Every row belongs to one group in each of 4 separate groupings. Each group adds its own fixed numbers to the row, and there is some noise. The rows also spread widely along 16 directions, which tell nothing about the answers.
Some rows, each with its group in each grouping after it:
10; -21; 23; 2; -1; 12; -33; 10; 13; -10; -23; -1; 22; -32; -25; 9; 20; -5; 8; -25; 18; -22; 9; -7; -13; -1; 9; -6; 28; 26; 46; 19
Z945 (2) R bopil
-17; 1; 7; 22; 16; -3; 3; -1; 2; 6; -7; -41; 14; -11; 11; 0; -13; 8; -2; 19; 12; 6; -16; 26; 8; -18; 0; -3; 2; 19; 13; -8
Z929 (1) Z firip
35; 8; -46; 11; -28; 11; -9; 19; -15; -38; 10; -48; 24; -47; -31; 44; -1; 13; -26; -27; 47; 48; -69; -12; -41; -7; 17; 13; -24; 14; 28; 8
Z945 (2) F bopil
-23; 49; -46; 39; -13; 36; -26; -15; -4; -16; 16; 8; -50; -5; -23; 24; -11; 2; 9; 12; -7; 14; -69; -6; -7; -38; -10; -26; -7; -14; -29; 2
Z690 (3) H zulo
-59; 20; -49; 0; 15; -61; -1; 7; -11; -15; -35; 5; 14; 14; 12; 3; -5; 49; 32; -2; 22; 23; -17; 16; 2; 17; -28; -18; -31; -2; -16; -28
Z929 (1) V kod
37; -38; 18; 25; 27; 2; 30; -6; -31; 19; 14; -29; 1; 16; 32; -14; 2; -12; -12; 11; -9; -44; -3; 50; 11; -22; -7; -3; -24; 15; -1; 8
Z509 (4) W firip
12; -22; -12; 41; -23; 16; -17; -33; 57; -19; -15; -38; -7; -2; -12; 23; 22; 2; -6; 4; 22; 44; -8; 63; -33; 13; -7; -27; 19; 53; 4; 7
Z158 (0) V Masu
-35; -9; -36; -6; 6; -17; 30; -1; -11; -18; 50; 24; -37; 52; 20; -36; 1; 33; -5; 0; -13; -24; -3; 2; 14; -2; 23; -14; 15; -55; -6; -18
Z158 (4) W kod
-20; -19; -6; -13; -24; -21; 24; 5; 5; 1; 27; 9; -2; 15; 43; -15; 10; 52; 38; 0; -18; 31; 39; -13; -5; 52; -4; 31; -2; 6; 5; -8
Z690 (5) R Masu
12; -14; -12; -19; 8; -21; 14; -36; -1; -12; 5; 20; -33; 37; -9; -13; -11; -7; 10; 47; -30; 5; -18; -15; 24; -10; 23; 0; -20; -45; 11; -12
Z509 (3) F zulo
10; 6; -9; 45; 2; 6; -8; -36; 29; -13; -6; -55; -35; -22; -24; 53; 0; -13; -6; 40; 4; 25; -51; 28; -18; -26; 10; -6; -10; 14; -3; -4
Z945 (5) Z Masu
42; -33; 10; 29; -7; 57; -5; 47; -17; 2; 31; -21; -4; 28; 22; 0; 22; -5; -22; -32; 28; -15; -1; 21; -27; -5; 16; -6; 29; 8; 40; 13
Z945 (0) H kod
5; 5; -55; -1; -6; -8; -9; -10; 2; -50; -4; 53; 11; -8; -19; -45; -25; 16; -12; 28; -7; 19; 3; -41; 22; -9; 7; 36; -65; 43; -30; 4
Z509 (5) W firip
12; -8; 0; 23; 2; 17; -8; -4; 10; 24; -19; 12; 0; 12; 0; 13; 18; -2; 43; -18; -8; 18; 25; 18; -22; 41; -48; -17; -1; 1; 7; -8
Z690 (4) R kod
1; -20; 12; 9; -15; 16; 10; -7; 42; -6; 20; 1; -14; -7; -2; -6; 16; 19; -6; -15; 0; -8; 18; 1; -21; 15; 33; 0; 42; -1; 13; -11
Z945 (3) W kod
10; 7; -6; 7; -36; 50; 16; -47; -2; 34; -6; -13; -5; -19; -19; -3; -27; -19; 32; -7; 18; 9; -42; -5; -11; 5; -28; -20; 18; -71; 8; 22
Z509 (0) Z bopil
-24; 18; -17; -7; -24; 14; -42; -10; 6; -41; 23; 14; -8; -25; -21; -20; -12; 20; 15; 3; -3; 29; -43; 2; 0; -20; 16; -38; 21; -22; 13; 1
Z509 (2) Z firip
11; -25; 16; -1; -12; -31; -23; -19; -5; 11; -36; -11; 3; 7; 10; 39; 19; 19; 37; 11; -2; 12; -15; 35; -4; 13; -12; -33; -8; 6; 13; -2
Z690 (0) W firip
2; -19; 9; -26; 4; -10; -6; 18; -69; 0; 5; -28; 36; -12; 24; -15; 10; -1; -1; -28; 4; -19; -52; 35; -1; -13; -28; -42; -10; -37; 0; -2
Z690 (0) H zulo
-23; -2; 10; 18; -26; 80; -46; 11; -18; 6; 36; 5; -11; -14; -21; -43; 2; -11; 40; -32; 9; -31; 23; -16; 23; -13; -63; -6; 64; 12; 60; 50
Z509 (4) W kod
29; -32; 26; -33; 2; -32; -18; -4; -41; 5; -36; 13; 2; -3; -9; 14; 18; 22; 48; 14; -30; -32; -2; -41; 19; 11; -24; 0; -22; -17; -4; 3
Z509 (2) W firip
30; 0; 28; 36; -17; 6; -58; 33; 18; -6; -18; 20; -2; -13; 17; 69; 24; 15; 32; -25; 52; 18; 29; 10; -47; -10; 52; 1; 7; 64; 84; 13
Z945 (5) W bopil
-25; 14; -9; 26; 32; 22; -18; 14; -14; -21; 34; -22; -28; -13; -22; -17; -6; -24; 3; 22; -17; -23; -19; 0; 21; -38; -20; 5; 6; 11; 29; -7
Z945 (0) W kod
-12; 16; 13; 5; -45; 19; 1; -32; 10; 10; 4; 8; -17; -31; 21; -8; -23; 20; 27; 11; 7; -16; -9; -17; 9; -26; 4; 3; 6; 2; -26; 33
Z929 (3) V Masu
-22; 26; -4; 3; 22; 6; 3; -4; -25; -8; 28; 6; 19; -73; -18; -36; -12; -11; 19; -36; -13; -26; -4; -12; 11; -17; -37; -4; -7; -14; 1; -9
Z158 (4) W firip
-6; 12; -11; 38; 5; 39; -15; 27; -31; 0; 35; -12; -12; -22; -17; 10; 13; -12; 36; -39; 22; -4; 14; -30; -9; -10; -50; 15; 15; 3; 52; 13
Z158 (5) V Masu
2; -56; 24; 0; -17; -24; 0; -22; 13; -6; 14; 22; -4; 22; 46; -24; 14; 36; 31; -1; 12; -28; 51; 37; 20; 9; 24; 5; 15; 52; 45; 34
Z509 (5) W firip
16; -11; 24; 6; -10; 45; -18; -10; 10; -3; -10; 5; 6; -21; -3; -27; 6; -9; -15; 0; -20; -28; -6; 3; -5; -16; -11; -18; 18; 11; -45; 14
Z158 (3) R bopil
-55; 1; -15; -2; 8; -27; -5; -19; -1; 1; -2; 9; -25; 47; 18; -25; -11; 30; 36; 46; -25; -2; 7; 8; 40; -3; -21; -2; -1; -3; -10; -11
Z158 (3) W kod
-38; 29; 24; 19; 19; 39; -23; 42; -9; 20; -8; 9; 2; -10; -7; -18; 9; 6; 32; 3; -31; -13; 20; -38; 5; -4; -53; 6; 28; -1; -24; -23
Z158 (0) V firip
10; -14; 4; -5; 10; 21; -12; -5; -22; -7; 17; 13; 11; -19; 0; -41; 5; -23; 32; -22; -13; -4; 14; 15; 1; 10; -45; -9; -4; -1; 22; 10
Z509 (5) R zulo
-13; 14; 17; 10; 9; 15; -15; 18; 7; -1; 11; 13; 3; -18; 10; -26; -4; -8; 9; -12; -10; 2; 5; 22; -17; -13; 11; -35; 14; -27; 14; -27
Z509 (1) W Masu
-35; -8; -9; 10; -12; -3; 24; -10; 4; 26; -9; -2; -38; 61; 20; 14; 19; 53; 23; 27; -36; 5; -22; -10; 2; 28; -16; -12; 29; -50; -58; -26
Z690 (3) Z firip
24; -37; 4; -20; -26; 54; -47; 1; -29; -35; 33; -6; 5; -9; -19; -57; 14; -15; 10; -17; -14; 16; -18; 17; 14; -4; -35; -41; 40; -23; 38; 24
Z509 (1) Z firip
23; -17; -11; 2; 26; -47; -29; 1; 14; -53; -11; -18; 12; -13; -19; 27; 12; -3; -31; 18; 4; 37; -36; 42; -20; -19; 52; -35; -34; 10; 23; -42
Z690 (1) Z kod
-37; 35; -40; 38; 5; -2; 28; 16; 36; 3; 11; 40; -7; 17; 37; -12; -2; 29; 23; -39; 15; 42; 23; 30; -49; 42; 17; -24; 1; -20; -9; -41
Z929 (1) R Masu
-28; -20; 11; -16; 4; 2; 11; 2; -14; 5; 43; -8; -15; 33; 26; -37; -11; -1; 16; 21; -6; -15; 15; 10; 29; -14; 19; 2; 33; -33; 70; 3
Z158 (0) W bopil
-3; 3; -4; 11; 26; -20; 1; -30; -11; -19; -24; 13; 6; -25; -9; -21; -26; -17; -30; 13; 12; -48; -55; 22; 11; -62; 26; -34; -32; -19; -41; 0
Z509 (1) Z zulo
3; -53; 12; -17; -1; -7; -17; 3; -24; -17; 3; -22; -36; 62; 19; -21; 26; 22; 12; 66; -57; -13; 0; 12; 45; -4; -37; -1; 2; 14; -32; 7
Z690 (1) V kod
25; -10; 13; -8; -17; -13; 19; -35; 32; -8; 26; 5; -28; -17; 10; 2; -19; 26; 24; 51; -38; 21; 8; -20; 5; 5; 46; 30; -16; 9; 0; -3
Z509 (2) R firip
-36; 15; 21; 14; -28; 17; -11; -7; 7; 20; 21; -28; -12; -17; 11; 13; -15; 22; 22; 24; 3; 5; -18; -5; 15; -33; 5; 2; 36; 1; 22; 11
Z690 (3) V firip
32; -25; 16; 18; -21; 0; 13; -23; -3; 45; -35; -4; 9; 32; 46; 10; -14; 7; 16; -4; 30; 1; -15; 63; -25; 4; 5; -45; -12; -30; -15; 4
Z509 (1) W kod
-17; 7; -4; 1; 47; -26; -15; 11; -11; -12; 2; -27; 23; 2; 17; -17; 1; -20; 21; 21; -28; 54; -2; 67; 1; 6; -28; -29; -34; 11; 32; -47
Z690 (1) H zulo
-17; 5; -2; 27; -8; 13; 15; -10; 0; 23; 11; -56; 0; 14; 38; 1; -11; 19; 22; 15; -1; 51; -31; 64; -14; 8; -25; -27; 14; -20; -15; -20
Z158 (1) Z firip

New rows, each followed by its group in each grouping:
10; -10; -19; 67; 41; -8; 47; -4; -6; 12; 17; -9; -17; 16; 15; 14; 3; -10; -19; -16; 20; -39; -20; 42; -4; -29; 13; -6; -20; 8; -1; -5
Z690 (1) F firip
-18; 52; -5; 40; -1; 33; -48; 7; 33; -4; -27; 46; 0; -9; -4; 7; -29; -10; 4; 21; 26; 31; -5; -7; -20; -43; 35; -14; -11; 15; 1; -7
Z158 (5) Z bopil
0; 23; -5; 46; 5; 60; -17; 25; 2; 3; 21; 22; -35; 17; 2; -9; 3; -6; -1; 4; -16; -10; -4; -2; -6; -26; -4; -7; 16; 3; -13; 0
Z945 (4) W firip
-18; -16; 5; -13; 1; -45; -53; 5; -27; -22; -10; 12; -26; 35; 19; 11; 5; 35; 61; 46; -16; 8; 8; 7; 40; -14; 0; -8; -11; 27; 55; 6
Z509 (1) W firip
42; -15; 11; 50; -5; 71; 8; -1; -1; 5; 55; -5; -20; -2; 23; -25; 9; -33; -8; -37; 8; -7; -4; 55; -34; -17; 7; -37; 24; -12; 17; 12
Z509 (3) Z Masu
-1; -40; -23; -18; 11; -45; 8; -12; -31; -22; 6; 35; 20; 24; 19; -37; 16; 18; 16; -27; 3; -7; 2; 20; 17; 16; -1; -24; -18; -21; 17; -3
Z690 (3) Z firip
-63; 16; -8; 14; 6; 2; 35; -18; -3; 33; 3; -17; -5; 3; 24; -27; -20; 11; 36; -10; 11; -24; -10; 25; 20; 4; -40; -14; 27; -33; 2; 8
Z929 (1) F bopil
-24; 29; 31; 23; -1; 36; -29; -26; 7; 30; 3; 14; -10; -38; 9; -20; -14; -23; 73; -15; -5; 2; 1; 38; -9; -6; -51; -47; 21; -31; 7; 2
Z509 (5) Z kod
-7; 52; 10; 31; -7; 17; -31; -15; 23; 20; -33; 8; -21; -48; -41; 55; -25; -14; 35; 16; 6; 10; -34; -38; -26; -24; 8; -13; -4; -28; 12; -11
Z509 (0) R Masu
63; 4; 17; 12; -12; -15; -22; -6; -46; -11; -3; -32; -16; -62; 10; 72; 13; 11; 42; -16; -1; 4; -60; 17; -25; -20; -14; -26; -42; 6; -10; 8
Z929 (1) F firip
8; -25; 15; 7; 32; -13; -13; 0; 8; -27; 13; 0; -17; -19; -19; 2; 48; -18; -2; -19; -37; -23; -3; 37; -19; 6; 0; -48; 16; -13; 9; -36
Z690 (0) W Masu
-16; 10; -52; 34; 1; 11; 29; 0; 32; -22; 16; 0; -12; 20; 10; -8; 6; 30; -25; 2; -5; 39; -9; 15; -35; 24; 7; 13; -12; 21; -56; -29
Z158 (5) R zulo
45; -6; 31; 49; 54; 41; 20; 21; -15; 32; 18; -24; -11; -11; -1; 17; 26; -46; 15; -22; -25; -27; 18; 19; -25; 0; -29; -9; 3; -4; 28; -31
Z929 (3) W firip
-8; -15; -21; 22; -35; 43; 7; -1; -1; 8; 29; -2; -2; 9; 5; -32; -12; 15; 30; -27; 35; 11; 23; -9; 8; 18; -30; 19; 31; 12; 52; 37
Z509 (1) F kod
23; -48; 6; -25; -7; -34; 26; -31; 2; 2; -8; -38; -6; 34; 5; 17; 11; 9; -4; 26; -4; 10; -33; 31; 8; 14; 22; -22; 11; -43; 27; -10
Z929 (0) F firip
-9; -7; -9; 14; -6; 5; 19; 13; -7; 18; 2; -27; 0; 32; 3; 18; -13; 18; -10; 25; 30; 5; -11; -25; 1; -18; 26; 31; 9; -8; 40; -1
Z509 (3) V zulo
20; -13; 68; 16; -10; 12; -67; -20; 54; -25; -12; 12; -17; -49; 4; 19; 23; -5; -6; 16; -20; -23; -1; 54; -19; -42; 45; -56; 23; 53; -18; 5
Z690 (5) H kod
-17; 30; -24; 35; 5; -5; -45; 19; -16; -35; 10; -18; 29; -49; 2; 5; -19; 8; 5; -2; 35; 28; -33; 32; 0; -44; -8; 0; -34; 75; 33; 12
Z509 (5) F firip
-2; 6; 11; 26; -3; -31; -11; 5; 40; 5; -33; 3; 5; 1; 44; 35; 0; 37; 36; 15; 24; 45; 42; 29; -26; 20; 35; 9; -23; 69; 34; -12
Z929 (1) H Masu
4; 12; 29; 41; -10; 37; -3; 15; 5; 26; 17; 15; -28; -17; 34; 30; 15; 14; 47; -28; 10; -29; 32; 1; -29; 2; -1; 4; 22; 25; 19; 12
Z929 (5) W bopil
-29; 63; -27; 41; 16; 23; -28; 17; 19; 5; 16; 12; -25; -1; -13; 23; -17; -1; 56; 20; -15; 75; 1; 0; -22; 8; -16; -6; -5; -5; 48; -37
Z509 (4) R firip
2; -29; 26; 4; -12; 14; 21; 16; 34; 13; 4; -8; 5; 35; 31; -25; 6; 15; -14; 18; -1; 10; 30; 13; -12; 11; 37; 8; 28; -3; 1; -7
Z945 (2) V Masu
8; 10; -21; 31; 20; -42; -7; 1; -8; -13; -26; -13; -20; 6; -20; 81; 15; 18; 2; 6; 24; 2; -43; -15; -22; -22; 30; 0; -27; 8; 13; -21
Z158 (3) F zulo
16; -12; 42; 19; 16; 48; 0; 50; -9; 7; 21; 26; -6; -9; 10; -18; 32; 3; 3; -32; -23; -47; 41; -37; -20; 4; -6; 21; 30; 13; -9; -8
Z509 (5) F zulo
-29; 18; 8; 35; 11; -16; -33; -7; 8; -9; -16; -30; -15; -44; -10; 44; 21; 10; 46; -4; 2; 1; -10; 27; -16; -4; -40; -20; 4; 36; 3; -8
Z158 (0) V Masu
7; 6; 2; 38; -15; 86; 42; -19; 32; 23; 44; -26; -19; -8; 7; -51; -31; -21; -14; 14; -10; 9; 2; 7; -5; -5; -11; 12; 29; -16; -21; 4
Z929 (1) Z kod
-24; -9; 3; -9; -29; -9; 20; -37; 17; 14; -22; 3; 18; -8; 18; -26; -14; 35; 11; -1; 13; -1; -14; 5; 6; 13; 5; -6; 16; -19; -30; 8
Z945 (3) Z firip
-22; -14; -17; 32; 37; -3; -11; 5; -24; -13; 1; -63; 5; -6; -36; 15; 20; -24; -18; 7; 6; -17; -35; 23; 13; -29; -52; -11; 1; 15; 21; -4
Z690 (5) V Masu
0; -39; -28; -8; -20; -56; 7; -19; 16; -36; -21; 8; -34; 46; 26; 13; 22; 62; 9; 38; -15; 14; 1; 7; 7; 27; 30; 10; -26; 27; -32; -3
Z945 (1) W Masu
43; -25; 28; 20; -23; 14; -12; -52; 10; -6; 33; -20; -20; -40; 9; 2; -8; -37; 28; 12; 0; 1; -2; 49; 11; -27; 1; -10; -10; 37; 51; 44
Z690 (0) F Masu
-28; 34; 12; 11; 44; -24; -39; -14; 4; -9; -11; 10; -6; -26; -12; -4; -18; -38; 8; 24; -16; -12; -31; 51; 3; -56; 17; -67; -19; -32; 22; -33
Z509 (4) W Masu
-10; 4; -24; -25; -16; -40; -6; -25; 13; -31; -6; 4; 5; -24; -29; 18; -13; 20; 9; 3; 25; 24; -29; -22; 1; -6; 39; -2; -7; -14; 44; 2
Z929 (2) F zulo
24; -38; 9; -27; -19; -29; 8; -38; 2; -5; -49; -5; 2; -4; -11; 9; 6; 16; -10; 27; -8; -30; -23; -17; 10; 4; 9; -7; -19; -9; -39; 7
Z929 (0) W Masu
-36; -7; 19; -13; 0; 0; -25; 21; 8; -28; 26; 1; -3; -21; 20; -42; 12; 38; 24; 1; -36; -2; 21; 13; 4; 15; -12; -11; 32; 22; -4; -13
Z509 (1) R kod
-76; 38; -23; 22; 4; 20; -16; -60; 27; -15; 27; 13; -30; -37; -19; -44; -20; -16; 41; -1; -17; -4; -22; 40; 19; -17; -52; -41; 30; -13; -14; 12
Z158 (5) R zulo
0; -8; 43; -38; 0; -18; -62; 12; -19; -20; -11; -18; 33; -43; 7; -25; -12; 1; 35; 36; -27; 24; 9; 12; 22; -17; -15; -10; -17; 29; 40; -10
Z509 (1) W kod
-62; 55; -14; 35; 33; -44; 5; 1; 10; -7; -11; 51; -24; -18; 18; 7; -12; 25; 8; 13; -14; -37; -21; -10; 2; -40; 20; -11; -40; -4; -73; -31
Z690 (5) F Masu
-12; 8; 42; 0; 58; -30; -4; -11; 7; 11; 12; -18; -4; -26; -14; 0; -15; -37; 40; 34; -29; 15; 16; 11; 17; -22; 18; -14; 5; -45; 80; -50
Z158 (1) Z firip
25; -5; 0; 45; -20; 38; 16; 24; -14; 18; 4; -17; 12; -17; 11; 28; 11; 19; -26; -31; 30; -22; -25; -7; -33; -18; -3; 9; 0; 15; -40; 12
Z690 (5) V firip
-16; 18; -29; 26; 7; -22; 4; -23; 10; -11; 9; 7; -24; 7; 21; 10; -22; 17; 36; 28; 13; 25; -2; 17; 3; -7; 6; 11; -37; 21; 11; -6
Z929 (5) Z kod
-23; 14; 27; -4; 13; 13; -22; 16; -6; 19; -23; 23; 0; 17; 12; -10; -2; -7; 25; 13; -18; -11; 10; -10; 1; -6; -12; -17; 14; -24; -2; -14
Z929 (5) R zulo
9; -13; 34; -11; -5; 5; -5; -12; -2; -6; 25; -25; 16; -41; 22; -21; 10; -3; 23; -16; -15; 12; 6; 43; -14; 2; -14; -21; 14; 2; 6; -9
Z158 (3) V zulo
1; -4; -7; 7; 3; 7; -17; -3; -6; 1; -7; -13; 0; 20; -5; 5; -9; -9; 11; 28; 6; 21; -1; 0; 10; -14; 1; 4; -6; 7; 49; 0
Z158 (3) W bopil
36; -36; 27; -9; -11; 6; -64; -5; -18; -28; -20; -31; 20; 13; 7; -8; -6; -9; -26; 60; -1; 14; -26; 35; 31; -57; 15; -15; -15; 55; 18; 30
Z158 (4) Z firip
45; 3; -21; 41; 40; -2; 20; 32; -26; -17; -2; -36; 16; -12; 2; 34; 2; -7; -51; -1; 22; -12; -42; 11; -31; -33; 27; 17; -61; 44; -17; -19
Z929 (2) H zulo
-33; 19; -2; 32; -40; 25; 16; -4; 0; 38; -16; 6; 26; -40; 27; -17; -22; 49; 48; -35; 34; -7; 16; -20; -1; 20; -48; 30; 10; 40; -28; 37
Z509 (1) F firip
25; -18; -13; -17; 8; -24; -26; -3; -8; -55; 1; 0; -14; -3; 5; 2; 11; 12; 1; 39; -35; 19; -30; 26; -4; -4; 16; -14; -41; 25; -11; -12
Z509 (0) R bopil
-17; 27; 23; 0; -11; 2; -40; 5; -12; 0; -1; 2; -10; -3; 18; -4; -40; 14; 18; 74; -14; 5; -18; -24; 37; -67; 25; 15; -17; 21; 7; 10
Z509 (3) V firip
42; -19; -15; 1; -54; 3; -21; -9; -49; -42; 44; -16; -7; -54; 16; 15; -9; 28; 27; -16; 31; -3; -15; -27; 6; -21; -2; 42; -31; 66; 37; 67
Z158 (0) R Masu
36; -35; 58; 2; 8; -1; 0; -11; 18; 7; -13; -31; -12; -9; 28; 23; 39; 7; 13; 22; -44; -9; 15; 42; -21; 12; -3; -16; 9; 21; -35; -18
Z158 (3) V bopil
-44; 6; -11; -20; -34; 11; -67; 43; -20; -42; -6; 7; 52; -47; -11; -21; -1; 33; 4; -35; 49; 2; -4; -33; 6; -16; -5; 12; 24; 50; 54; 38
Z945 (5) R bopil
14; -42; 6; 13; 10; -22; 34; -1; -10; -1; 15; -2; 19; 17; 38; -14; 8; 15; -19; -20; 26; -31; 6; 32; -6; -5; 38; 5; -9; 18; 10; 8
Z690 (2) Z zulo
-47; 16; 11; 6; 40; -20; -28; 6; 10; -23; -29; 30; 12; -26; -6; -33; 8; 3; 5; 9; -28; -36; 12; 5; 12; -18; -15; -11; -9; 41; -40; -25
Z158 (0) W zulo
8; -47; 3; -19; -20; 22; -1; -19; -27; -2; 12; -57; -7; 19; 1; -12; 13; 0; 21; 18; -4; 10; -21; 17; 22; 14; -46; 5; 24; -15; 31; 30
Z945 (5) Z bopil
-23; -1; -14; 26; 22; 12; -29; 14; -8; -30; 37; -5; -24; 2; -8; -13; 21; -6; 35; -16; -2; 4; 10; 30; 12; -11; -29; -26; 29; 17; 65; 2
Z929 (1) V firip
8; -12; 10; -18; 4; -12; 0; -10; -1; -3; -7; -9; -5; 8; 1; 7; 2; 4; 11; 24; -19; 5; 4; -6; 5; 8; 6; 5; -4; -5; 18; -6
Z929 (4) R zulo
-12; 26; 3; 19; 0; -21; -25; 12; 11; -13; -7; 10; -7; -24; 19; 28; 0; 34; 32; 9; -5; 32; -7; 6; -24; -3; 16; -8; -23; 18; -18; -30
Z690 (1) Z kod
33; -20; -11; -33; -23; -26; 7; -67; -2; -61; 17; -32; -20; -96; -31; 2; 11; 6; 10; -5; -30; -4; -65; 23; -6; -2; -13; -25; -24; -23; -48; 9
Z945 (1) V bopil
-5; 8; -20; 12; -10; -2; 9; -8; -4; 14; -32; 8; 24; -16; -8; 9; -7; 15; 25; -24; 34; 2; -2; -19; -16; 12; -23; 6; -14; -5; -8; 8
Z158 (2) V bopil
